The rows come from 5 hidden closed curves, with some noise, and rows from the same curve form a group. Each curve winds through 4 dimensions. The rows are also pushed far along 2 directions, which tell nothing about the answers.
Some rows, each with its group after it:
[-9 -7 -5 -2 10  4 12 -9 -8  1 -9 -1  1] : Rurez
[  0 -11  -6 -11  10  -3  13  -9  -8   3   4   2   8] : rana
[  9  24   2   4 -11   0 -22  15  12 -11  14   6 -22] : Dul
[-13   1  -1   3   6   5   1   4   6  -1  -6  -1   6] : rana
[  5  15  12   5 -13   1 -19   5  13  -1   6  -3  -8] : kobim
[-1  3  5  6  2  4  7  4  4  3 -9 -3  4] : Dul
[ -1 -14  -2  -1   2  -2  13 -17 -12   5  -8  -7   7] : gunu
[-2 -2 -4  5 -5 -2 -1  5 -3  0 -1  1  2] : Rurez
[ 5  6 -1 -7 -1 -3 -7 14  4  1 13 12  0] : gunu
[-6  7  1  0  6  2 -4  9 10 -5  4  1  1] : rana
[-10 -11  -8 -12   1   1   0  -4  -7   8   4  12   8] : kobim
[  7  -3  -6  -2 -11  -6   2  -1  -9   3   6   7   2] : Rurez
[ -6  -8   1   6  -3   1   3 -14  -6   0 -11 -11   2] : rana
[ -8  -4   6   6  14   4  11   1   3   2 -13 -11  10] : Dul
[  3   7   5   4  -4  -3 -13  15   8  -2   7   2  -4] : gunu
[ 12  21  19  15   1   1  -4   7  19  -7   0 -18  -5] : gunu
[-4  3 -3 -8  3  4 -2 -3  3 -2  2  7 -4] : Rurez
[ 9  3  2 -7  3 -2 -5 -3  3 -3 12 -1 -3] : Dul
[ 1 -2 -2 -6 11  0  6 -1 -2 -1  4  0  3] : Dul
[-13  -7   7   5   3   3  -4  -4   4   6 -10 -12   8] : kobim
[ -4  17  13  11   0   4 -15  15  19  -3   0  -8  -4] : kobim
[-4 -3 -3 -3  9  2 11 -3 -4  1 -4  1  2] : Rurez
[-12 -13  -8  -4   3   2   1  -7  -7   3  -5   2   7] : Dul
[-8 -3 -6  5  1  0  5  2 -7 -1 -7  0 -1] : Rurez
[ -4 -13   3   0  12  -1   5 -13  -3  -1  -4 -15   7] : Dul
[ 4  1  6  4 -2  1  5 -9  2  0 -5 -9  2] : rana
[-1 -7 -6 -2 -9 -3 -4 -7 -9  2  1  3 -2] : gunu
[-16  -7   1   8  13   5   8   1  -1   1 -16 -11   7] : Dul
[ -9 -21 -12 -14  12  -2  18  -7 -18   9  -1   9  15] : gunu
[-10   1  -3   3   8   3   5   3   0  -2  -5  -2   0] : rana
[ -8  -6  -8 -12  -5   1  -3  -1  -9  10   5  14   2] : kobim
[-10  -2   0   6  13   2   8   4   2  -4  -9  -8   4] : kobim
[13 15 -1 -7 -4 -1  0  4  5 -2 15 12 -4] : gunu
[  8   2   6   2   0  -3   0  -6   2  -4   3 -10  -4] : rana
[ 0 -3 -2 -4 11 -3  7 -1 -2 -3  4 -2  1] : rana
[ 10   1   1 -11   1   0   5  -1   2   4   8   9   7] : Dul
[ -5   7   1  -1  -5   1 -10   7   3   5   4   6  -4] : kobim
[-4  7  5  0  7  6 -3 -1 11 -4 -3 -4 -3] : Rurez
[ 5 -5  2 -5  3 -2  5 -8  0  1  2 -3  6] : kobim
[ 7 11  4  3  0 -4 -5 18  6 -2  8  3 -6] : gunu
[  0 -10  -7  -6   1  -5   5   6 -13   5   4   9   1] : gunu
[ 0  0  4 -1 13  1  7  0  5 -1  0 -7  7] : rana
[ -2  -6   2   8   2   0   4 -11   0  -7 -10 -15   1] : kobim
[  2  -7   4   3   6  -1  13 -10  -4   2  -8 -11   7] : Rurez
[  4  -9   0  -8   0   0   5 -17  -4   3   0  -1   5] : Rurez

New rows. What belongs after each?
[ -7  -4  -5  -5  -7   6   2 -10  -1   6  -4   8   8] : rana
[  5 -17 -15 -21  -4  -8   2   1 -17  10  16  24   6] : gunu
[-15 -14 -10  -5   1   5  13 -13 -13   8 -12   5  11] : rana
[ -4   3   0   4   0   0 -10   0   4  -5   0  -5  -6] : Dul
[-6 -1 -3  3 -2  0 -3  4  0 -1 -2  1  3] : Rurez
[-13 -25  -1  -2  16   4  25 -14 -12  11 -20 -10  23] : Dul
[-1  0  5 -2 -3  1 -8 -3  6  3  3 -2  3] : kobim
[-15 -15  -1  10   5   4  14 -11 -11   5 -23 -12   8] : Dul
[  4 -12 -12 -13   6  -3  15 -11 -12  -2   4   9   6] : kobim
[ 12   4   2 -11  -5   0  -3 -10   4  -1  10   6  -4] : Rurez
[  1   9  -4   1  -3  -1  -7   5  -1  -5   5   4 -12] : Dul
[  8  -1  -1   0 -10  -4  -1  -6  -7   1   3   1  -6] : gunu
[  4  16   3   1 -13   5 -10   3  13  -1   5   8  -3] : rana
[ -7   2   7  14   0   5   4   3   4   2 -17 -10   3] : Dul
[  2  12  -7  -9 -14   3 -11   5   5   0  13  22  -5] : rana
[  6   0   1 -10   0   1   5  -8   3   4   7   6   8] : rana
[  2   6   6  10  -9  -1 -10   0   5  -4  -1  -8  -7] : gunu
[-8 -4 -2  3 13  2 10  2  0 -3 -7 -5  5] : kobim
[-9 -2  1  2 11  4  6  2  3 -1 -7 -5  4] : Rurez
[-3 -3 -5 -9  8  2  9 -2 -3  2  1  8  4] : Rurez
[ 0  1 -9 -8  0  2  9 -8 -6  1  4  9  2] : gunu
[  0   2   5   9  -4   1   2  -8   1  -1  -9 -11  -2] : rana
[ 0  3 -8 -7 -7 -2 -8  8 -3  0 11 16 -5] : gunu
[ 19  -3 -12 -29 -12  -4   6  -7 -10  10  22  33   4] : Dul
[ -8  -3   1   3  13   5  11  -8  -3  -1 -13 -10  -1] : Rurez
[ -6   6   5  10   2   5   1   8   7   0 -10  -4   1] : Dul
[  5  -1   3  -1   7  -2   2  -8   0  -3   2 -10  -1] : Dul
[  7  -1   1  -4  -5  -3  -2 -10  -2  -1   6  -1  -2] : rana
[ -7 -17 -12  -7  -6   0   8 -19 -18   6  -4   6   4] : rana
[-11  -2  -7  -3   5   4   6   0  -2   2  -4   6   6] : rana
[ -7  -6  -3  -2  10   4  12  -9  -6   0 -10  -3   0] : Rurez
[  0 -11 -21 -26  -8   1   9 -22 -16   7  12  26   6] : gunu
[ 12  -4 -17 -23  -9  -4   8  -7 -18   7  16  28  -4] : Dul
[-6  2 -1  2 -7  3 -6 -3  3  0 -3  2  0] : rana
[ 5 -2  4  3  1 -6 -3 12 -2  2  4 -1 -1] : gunu
[-14   0   2   7   1   7  -1  -2   6   0 -11  -6   6] : rana
[-7 -4 -3 -2 11  2  8  1 -4  1 -4 -1  4] : Dul
[  7  15   6   4 -15   3 -13   9  12  -1   3   7  -6] : Dul
[ 5  3 -6 -1  1 -2  6  0 -3 -6  3  4 -6] : kobim
[  7  -7 -21 -28   0  -7   7  -4 -18   4  24  31  -2] : rana
[-7  3 -2  6  3 -1 -5  4  0 -6 -1 -5 -8] : rana
[ 10  10  -4  -6 -12  -3 -16   1   2  -5  15  10 -14] : Dul
[ 0 -7  2  2  6  0 14 -9 -6  3 -9 -8  5] : Dul
[ 1 -6 -3  6 -7 -4  4 -1 -8  1 -3 -2  4] : Rurez
[ 6  3  3 -5  4  0  5 -1  4  0  6  0  6] : gunu
[  8  16   2   3  -1  -1  -6   9   5  -7   6   0 -14] : Dul
[  2  16  22  18   0   7  -4   2  24  -4 -10 -22   3] : rana
[ 8  2  0  3 -4 -2 -1 -6  2 -8  2 -4 -6] : kobim
[ 25  19  -6 -10 -13  -5  -7   6   5 -11  24  20 -17] : kobim
[-10   1  -5  -1  -2   5  -4   1   3   0  -2   5   2] : rana
[ -8   7   5  13   0   3  -4   6   4  -1  -9 -10  -6] : kobim
[  1  -6  -2  -3  -2   1  10 -15  -7   5  -4   0   6] : rana
[-2  7 -1 -5  2  3 -5  5  7 -3  5  7 -3] : Rurez
[ 18  19  10  -5  -8   0 -12   9  18  -3  17   7  -5] : Dul
[ 1  3 -5 -7 -1  2  4  6 -1  4  3 14  2] : Dul
[-7  5 -4 -2  4  3  1  7  4 -1  1  7  2] : rana
[-13   0  15  28  13   5   8  -1   6  -4 -29 -35   1] : Dul
[  3  -4   4   1  10  -1   5  -9   0  -2  -1 -13   1] : Dul
[-4  0 -3  1 -6  1 -7  1  1 -2  0  3 -2] : Rurez
[ 9  5  0 -8  5 -2 -2  1  3 -3 13  2 -3] : Dul
[ 22  25   8  -6 -10   1 -13   1  15  -8  15   7 -20] : Rurez
[ 6 -3  6 -1 -5  1  2 -9  3  4 -2 -4  6] : Dul
